Every row belongs to one group in each of 4 separate groupings. Each group adds its own fixed numbers to the row, and there is some noise. The rows also spread widely along 16 directions, which tell nothing about the answers.
Known rows, each followed by its group in each grouping:
[  4  15 -11  13  19 -22  11  52 -12 -21 -27   7 -13  -1   4   0 -37  34
 -19 -18 -23 -11 -21  33   6  -7 -60 -10] | B (5) (0) Tutol
[-16   0   2 -38  40 -15  60  52  10 -21 -13  26   5  -3  15 -12  -8   4
 -10 -11 -11   8   0 -13  -1  27 -13  -8] | Z (4) (1) noz
[-17  -4 -27   5  -5   1 -15  39 -24 -25 -19 -20 -30 -18 -14   9   6  13
 -18 -52 -10  -4 -48   9  28 -10  -1   9] | T (3) (2) Detib
[  8   3  12  32  12 -11 -14  24  20   3 -15 -48  -5  32 -28  14 -29 -13
 -48 -16 -34  20 -20  11  36  10  -6 -13] | R (5) (2) Detib
[-12  30   3  36  31 -19  -3   6  22  20 -20 -21 -29  -1 -12  10  -2 -23
 -45 -26  -3   0  -8  31  21   6  19 -29] | Q (0) (1) gizam
[-39  18  11 -35  33 -10  49  38  29   3 -24  14 -39 -13  -1   2   2 -12
  10 -17  12 -17   0  -7   8 -48 -14  21] | Z (4) (0) Tutol
[ 40 -13   6  23 -41  14 -23 -13  -8 -10  -7 -18 -13   6 -34 -15  18  36
   7 -15  14   8   9  -2  23  71 -24   2] | R (2) (0) noz
[-46  26  12  -2  -4  34  14   6 -24  27  -1 -14  -2 -42  11  14 -26  -2
  21 -10   2 -30  13 -26  16  33  -3  -5] | B (0) (0) gizam
[-12  37 -14 -12  10  13  -5 -34  26  22 -19 -11  -5 -15  -1 -20  -6 -28
 -11  -8   2 -24  -2 -11  16  51   8 -14] | T (3) (2) noz
[-20  15  12  10  16  -4  25  34 -12  -1 -22  14  30  12  17 -21 -37  22
 -17   0  -6  -5  32  28  15 -11  -6  -6] | Q (1) (1) Detib
[-17   2 -28 -12 -13   1 -29 -23  -5 -19 -14 -15 -13   2  -2 -41 -44  22
 -23  -2 -17 -15  24  21   5 -20   6  45] | Z (2) (1) Detib
[ 41 -30  12  15 -22  -3  23  17   8 -17 -21   6  13  21 -24 -14  32  -7
 -38 -19  -9  24 -26  29  -2  14  11  -1] | B (1) (2) gizam
[-45  12  -7  32   2  21  -7 -16  10  32  16  19 -13  -4  13   1 -31 -20
 -19  -8  17  -1  32   1 -27   5  23  17] | B (2) (1) noz
[ -8  13  29 -24 -20  -2   8  11  21  -3  -8  43  -1 -15 -17 -27 -30  23
 -12 -10  21 -26  19  19 -11 -27 -25  20] | Z (0) (2) Detib
[  6  30 -25   5 -11  35  -1 -10   5  23 -32  17  -3   5  -9 -30  12 -52
   4 -23  29 -23 -14 -10  -9  -9 -15  16] | B (0) (0) Detib
[  0 -12  14   9 -24  -5  36  24  -9   0 -38 -20  22  29 -34 -20  -1 -19
 -47 -39  -9   3   3  24  38 -31  35  35] | B (3) (2) Detib
[ 19  -8 -33  -1 -34  37 -30 -27 -19  -3 -20 -51   4  11 -18 -33 -18 -27
   1   4 -29  -6  -5 -15   6  12 -21  40] | R (2) (0) gizam
[-35  35  -4  -2  31  -1  45   0  34  32 -28   5  -4  -7  21  -8 -30 -30
 -16   2 -12 -19  25   1   1  -8  10   8] | R (1) (2) noz
[-10 -34   3  -4  10  25 -18  14 -29 -34   0 -25  27  38  -5 -49  11   5
   0 -10   6  48  38  16  12 -18  30  20] | T (4) (2) Detib
[ 32 -23  12 -11  -7  15 -20  -2  -1 -34 -24 -22 -12  -6  -7 -39  63  -7
  40  21   8   4 -18  24   5   8 -29  -6] | B (4) (0) gizam
[-23 -15  -6   5   1   2 -22 -19  21   3   3 -25  -2   6   2 -12 -24  -2
 -19  19 -20   3  -8  26   0  32  25  12] | B (0) (0) Tutol
[ 14 -20  18  22 -20   5  12  20  39  15   5  17 -12  28 -40  25  16 -10
 -34 -32  13  23 -33 -10   1  25  15  10] | T (0) (2) Tutol
[-16 -16  47 -22 -23   4  25 -15  27 -21  -7  13 -13 -23 -12  22   6  29
 -33  -8 -11  -2 -23  13  11  15  32  -2] | T (1) (0) Detib
[ -1  14  18 -41   8  20  15  -2  27   9  -9 -17  24  32 -31 -19 -30 -58
 -35 -12 -20   6 -10 -51   9   5  -4  13] | T (2) (1) gizam
[ -5  13  -7 -26  26   8  45   5  33  -6 -36  28  20  50  -5 -10  21  -4
 -18 -21  -2  13 -20 -28  23  10  31   0] | R (3) (1) Detib
[-30 -31  20   5  23  10  28  37   5  -4   8  33  -2 -10  30   2  35  12
  25  12  14  27  21  24 -27 -10  11  -4] | Q (0) (2) gizam
[-44  -5  61  -5   6   2 -23  15   7 -15  -1 -36   4  -9 -11  10  -7   7
  -4  12 -12  -5 -22  14  45 -25  19 -16] | B (2) (1) Detib
[  7 -50   5  -8 -33  16 -20 -20   8  -5  12 -50 -12   1 -23 -26 -19 -37
 -22  18 -25  25  24   5 -18  35  11  42] | Q (0) (2) Detib
[-22  -3 -40  17  10  -4  20  38   0   8 -21  15   5 -11  17 -10  -5 -12
 -31 -25  -2 -10 -30  40  -2  19  17  -3] | Z (4) (0) Detib
[-12  22  19  24  20 -14  35  23  -3  21 -21  -9 -13 -33  -4  -7   6 -27
 -35 -40  13  -9  22  36  19  14   6 -24] | T (2) (2) noz
[-37 -23  -2  -7 -13   8  -7 -11  15   4  -5 -18  13 -10   6 -23 -38 -30
 -38  15 -29 -10   1  40 -13 -26  38  39] | T (0) (2) Detib
[  9  15  25  21 -14  -9  -9  -4  53  12 -19   6 -33  -1 -16  32   6  20
   5  13  -3 -14 -27  -6  16  17 -35 -10] | Q (3) (2) noz
[-44  12 -12 -22  13 -14  20  11  33  20 -15  -7 -17   0  -1 -13 -41   1
 -14  -7 -14 -21  23   6  10 -28  21  50] | Z (0) (2) gizam
[ 32 -16   1  35 -10  -3  11  -9  24 -11 -47 -39 -31  23 -15  23  38  -4
  -4   8 -36  16 -26   4  29 -17  -3  18] | R (2) (2) noz
[-10  11   7  -2   0  12  -9  37 -11  11  -3   1   0 -10 -20 -36  -7 -27
  -3 -36  35 -12   3  17   7  11 -24  -4] | B (5) (0) Detib
[ -7   1  31 -15 -19  33   9 -29  11 -12 -26  -5  12 -20  11  21  10   4
   9  32 -33 -19 -37  -9  10  -8  -9 -11] | T (2) (0) gizam
[ 11  12   1  17 -17  30   2   3 -19   8 -29 -21  38  23  -8 -26 -37 -38
 -21   1 -22  -9   5   4   7 -43 -21  19] | T (1) (2) Tutol
[ -3  33 -20   9  18 -16  25  12  11   0 -46   2 -26   8  -5  -7 -29   5
 -29 -23 -17 -20  -2  25   8 -41 -25  20] | R (0) (0) Tutol
[-55  27  30  10   8  13  -1 -22  35  20   1  20  12   9   6  10  -4  25
  -7  -1  21 -11  -1  -3  31  16  63 -17] | B (1) (1) noz
[ -5  17  13  10  -2  38  28  -3  -6  20 -10  30  29   6   4 -14  -3 -35
 -15 -16  13   2  20  -5 -18 -13  -1  -5] | T (3) (2) gizam

New rows, each followed by its group in each grouping:
[ 14  -6 -16  30   7  27  10   9 -43 -13 -31 -21  23  28  14 -29  26 -13
  18  -3  -5  23  26  -1  18  -1  -2   7] | B (2) (1) noz
[-37 -11  27 -22 -14  12  -4 -24  -7 -29  -9 -16  -5 -27  10  -5  -7  46
  11  20 -19 -19  11  13  24  -7  27  18] | T (0) (1) noz
[-35 -37  11  34   0   2  20  52 -29 -17   1   3  10   7  18  19 -16  41
 -16 -14 -18  27  12  37   6 -20  23  13] | B (5) (2) Detib
[-20   7   3   7  32  -6  24   9  19  10 -21  -5   0  22  22 -27 -22 -15
   7  31  -9   3  57  15  -6 -18 -10  22] | Q (4) (1) noz
[-12  23   2   5   9  -6  -3  14  55  28 -19  24 -12  47 -20  -2  -3  24
  13 -14  30  -6  -3 -15  26  10   1  24] | B (0) (0) Detib
[ -1  27  -6  20 -10  35 -14 -11 -14  35  -9 -37  -1 -12  -1  -9 -27 -24
  24   7   0 -16  32 -30  23  44 -25   0] | Z (0) (2) Detib
[  7  -3 -15  10  31 -14   8  60  12 -13 -22   8 -27   2  -5 -12  32 -10
  -5 -32   9  11 -34  27   0 -24 -23  -6] | R (1) (2) gizam
[ -8  -7  51  -3  -5  32  15  15   8  16  14  -8  -4 -20  -9   8   1 -48
   5   2  10  14   8 -28  -9  27 -14 -14] | B (1) (2) Detib
[-17 -16   5  18  -6  20  -1   7 -45 -37 -19 -32 -16 -40  -2   3  27 -16
 -26 -26 -12   1 -36  48   8 -32  16 -22] | R (4) (0) Tutol
[-45  21  15  30   6 -14  11  -1  32  30 -20  21 -18   3   7   5  -4  44
   6  -2  27 -27  18  46  26 -20  33  14] | B (0) (0) Tutol
[ -1  50  -1  25  14   2  -4 -17  25  23 -31   6   8   5  14  -9  -8  32
  13   8   9 -27  14  12  23  36 -11 -31] | B (4) (2) gizam
[-14  22  35 -33  11   3  35   6  13 -12 -33   9   0   0 -13  -9  23   9
   4 -18   5 -12  -2  -8  30 -27   3  -4] | B (3) (2) gizam
[  5 -14 -15  11 -13   2  51  -3   4  -3 -44  -3  -6   7  17  -2  33  57
  34  10  -7  -9  22   8  34  46  17  28] | R (4) (0) noz
[ 27 -12   1  -8 -10  17  11   3 -12 -27 -34 -28  40  30 -11 -24  -3  -5
  -6  12 -38  14  -6 -10  26  -6 -10  13] | Z (0) (2) noz
[-12   4   7   8 -23  36  10 -31   0  16  -8 -37  36  19 -17   2 -15 -10
 -28 -11 -19   4   4 -26  32  48  52  -5] | R (4) (2) gizam
[ 10  -6  14  -4  -6   2 -26 -29  44   2 -24 -31   1  23 -17 -28   5 -26
  -7  34 -17  -7 -14  25  16 -16  -1  15] | T (3) (2) Tutol
[ -3 -33  14   8  13 -17  -8  -1  62   4  13 -19 -24  -1   8  15  -3   2
 -16  37 -30  21 -15  20 -16  62   8  -4] | T (4) (2) gizam
[ 25 -25  19  -9 -19  10  20  33 -10 -23 -12  13   7   8 -20 -26  36  26
  20 -16  24   9   7   5  11  19 -21   7] | T (4) (2) Tutol
[-21  14 -18   1 -19  35  -9 -10   3  31   1  -1   0 -19  -2  -4 -16 -19
   4  -8   7 -23   0 -17  -7  33  -3   4] | Q (5) (2) gizam
[  1 -16  18   9   9  14 -33   1  22 -28  -8 -23 -18  18  -2  18  19  14
  32  32 -22  23 -31 -18  10 -10 -21  -1] | B (0) (2) noz
[  3   0  -8  24 -23  -1 -45   8  34  14  -1  -2   2  21 -26  -9  -9  29
  -6  -9  12  -9 -32  12  28  58  -2  -5] | R (3) (2) Detib
[-25  27 -19  38  26 -20  25   7  39  29 -31  15 -15  25  16  14   0  39
  -3  -7   9 -13   0  24  29  30  26  -2] | B (4) (0) Tutol
[ -4   7 -31 -16 -30  37  23 -26   8  23 -25  18  18  13  -5 -30   2 -26
   6 -13  12 -24   1 -28  -4  13  16  41] | B (2) (2) Tutol
[-30   2 -13  10  25   4   1   5 -24 -33 -19 -13 -40 -27  25  13   1  24
   2  -7 -22   3 -10  22   0 -28 -12  -1] | B (2) (0) Tutol
[-21  32   3  14  -6  -5 -43 -10   2  16  -5 -14 -33 -16 -37 -33   8  25
  -7 -49  53 -20  26  35  37  17  13  -8] | Q (2) (0) gizam
[ -1 -37 -17  35 -19   9 -19 -11  -5 -12 -24 -35 -24 -15   2   2  69  -7
   2   5  -9   3 -37  50  19   1  51   4] | Q (0) (1) gizam
[-34   7  26 -16  -1  21 -25   3  -8   6   3 -17 -11 -57   3 -36   3 -34
  20  12  27 -31   4  35  -1  -2 -16 -20] | Q (1) (0) Tutol
[-64  -5  28  -6   7  13 -29  18  -4   4  22 -36  -5 -39   1   0 -24 -26
  -6   4  -4 -16 -15  12   8   1  20 -10] | B (4) (1) gizam
[ -3 -10  26  20  -8  12   9  -5  -2  -4 -13  -2  18 -18  12   5  26  18
  -3   6  -3   3  -9  26  20  54  24 -38] | B (2) (2) Detib
[ 18  -1  21  24 -28  30  42   5 -15  37 -14 -16  24  -3 -17 -17  12 -50
  -7 -18  17   4  41 -13  16  48   8  -2] | Q (1) (2) noz
[  7  21  -2  -9 -22  12 -18 -33  19  11 -43 -25 -15 -18 -17 -37  28 -23
  14   1   9 -45  -8  21  25 -32  -4  22] | T (2) (2) gizam
[ 17  18  26   7 -15   2  31  10  14  30 -23  -8   9  12 -39 -16 -19 -35
 -43 -39   9  -7  23   0  22  19   3  11] | T (0) (2) Detib
[-18   4  -6   7   4 -28  22  -4  41   4 -21  36 -32   6  -3 -11 -16  33
 -37 -15   6  -9  26  52 -12 -18  13  30] | Q (5) (0) noz
[-10   7  28  25  22   8 -28   9  12   3 -15 -29   9  33  -5 -21 -11 -19
   6  19  -3  16  20  19  17 -46 -10   5] | B (0) (2) Detib
[ -5 -39   6  -1  12  15  39   4   9 -13 -12 -20 -16  13  22  23  27  10
  22  30 -39  32   9 -23   2  21  14  22] | R (2) (1) gizam
[ 21   7 -11  17  -8  19  13  -2   5   0 -32  13   6  27  -6   4  33  29
   6 -25   9  11  -7 -17  30  35   8  -4] | T (2) (2) Detib
[-20  -2 -25  27 -11  18  24   7 -18  10   1  18 -21 -30  28  29 -15  28
   6  -9 -11   0  16 -13 -17  56 -12   2] | Q (3) (2) noz
[ -1   6 -24 -23  22 -11  10  -3  34 -14 -17  17 -14  20  14 -33 -32  38
   3  18 -18  -1  22   7 -14  11 -23  28] | R (1) (2) Tutol
[-24   5   3 -11 -13  14 -31  19   0  17   9  -5   2 -23 -12 -34 -16  10
  24  -7  33 -33  -1  14  18  38 -16   6] | T (0) (0) Tutol
[  6   2  -3   9   6 -20 -30   0  -6 -48 -33 -30 -11   3 -19 -21   1  40
 -43 -24 -21   4 -25  60  37 -13  14 -14] | R (0) (2) Detib
[ -1 -11   0  15 -24  41  -6 -12 -31   0 -20 -43  45  15  -4 -18  -1 -24
  -2   3 -20   6  -2  -6  32  21  28   5] | B (0) (2) Detib
[-45  10  12   7   6 -14  27  38  21  27 -14  35  20  12  -3 -19 -16  16
 -22 -28  30 -15  23  40  15 -23  38  14] | Q (0) (2) Detib
[-25  11   3  22   7  22  -9 -16  16   6 -21 -44 -32   1 -10  54  25  -5
   4  -6 -21   5 -44 -30  43   1  30 -16] | Q (0) (2) Tutol
[ -2  -7  27 -42 -34   9  -8 -32  37 -15  -5  -6 -16   3 -29 -20 -20  21
  -8   9  -7 -11   5 -17   8  11   6  40] | B (1) (2) Detib
[ 17 -14  19 -16  -4   9  33  -7  20  -8 -22  20  -4  26  -3 -26  28  27
  29  12  13  11  44  -4   2  -5 -11  34] | T (2) (2) Tutol
[-31  -4  -7  33  21   7 -43  12   1   8   5 -27 -14  27  -7 -22 -22 -28
 -21 -13   9  23  22  28   5 -39  24  25] | T (0) (1) Detib
[  2 -31  16   3 -26  16  34   7  -9  -9 -16  12  36  -5  21 -14   4  39
  14  29 -13  -7  16  33  -1  35   5   7] | R (4) (0) gizam
[  6 -35 -10 -23 -42  14 -28  -3   4 -16  -3 -12   0 -25  -7 -36  -4  -1
  10  20 -11 -20 -23  16 -13  38 -13  30] | B (0) (2) Detib
[-15   6  26  -6   3  23  25  13   5  13 -22   0   5   4  -9 -29  48 -10
  41 -11  45 -10  24   1  30 -13  13   1] | R (4) (2) Tutol
[-24   2   3  39  13  21 -28  -4 -35  -8 -12 -47  -1 -16  28  -3 -16  -3
   2  25 -27   2  23  37  17  -7  -3 -23] | Q (5) (1) Detib
[ -3 -36  -5  -4  12   3 -16  31  15 -13   9 -25 -14  22 -12 -19  -1 -29
  -8   1  -7  39   4   0 -16  14  -7  18] | Q (4) (2) Detib
[-34  24 -11  26   6  39 -24  -8 -40  10 -14 -54  15   9   9   5 -34  -3
  10  -5 -20   1   8 -24  47  22   5  -8] | B (3) (0) Detib
[  7  15   8   7 -18 -24  31   5  17   3 -51 -20 -20  -1 -27  -9 -12  -4
 -31 -22 -19 -29   2  25  29 -40  -3  41] | B (0) (2) noz
[-15   0  50  13  -9  18  -9   8  19   5  14  24  17   6 -16   0 -29 -14
 -25  -1  11   9  10   8 -20 -36 -12   2] | T (0) (2) noz
[-24  -6  19  20  12   7 -12  -1  56  15  -2  -7 -19  50  -3  21 -20   7
   4  22  -9  25  17 -16   3 -33   7  36] | T (4) (2) Detib
[  5  -8 -20 -10 -12   9  10  -2  12   7   6  13 -19  36 -20 -27 -35  -2
 -15 -20   6  14  38 -32 -25  26 -13  59] | B (2) (1) Tutol
[ -1  -1  44   4  12  13  21  45 -10  -7   2  15  -2 -16  -7  -5   7 -24
  -8 -15  13  10   2   7 -11 -17 -31 -25] | R (1) (1) gizam
[ 18 -15 -19  -1 -49  31   0 -41 -12  -2 -25 -27  14 -19 -11 -33   8 -39
 -25   0 -16 -21 -21  17  -1  29  25  16] | B (1) (2) Tutol
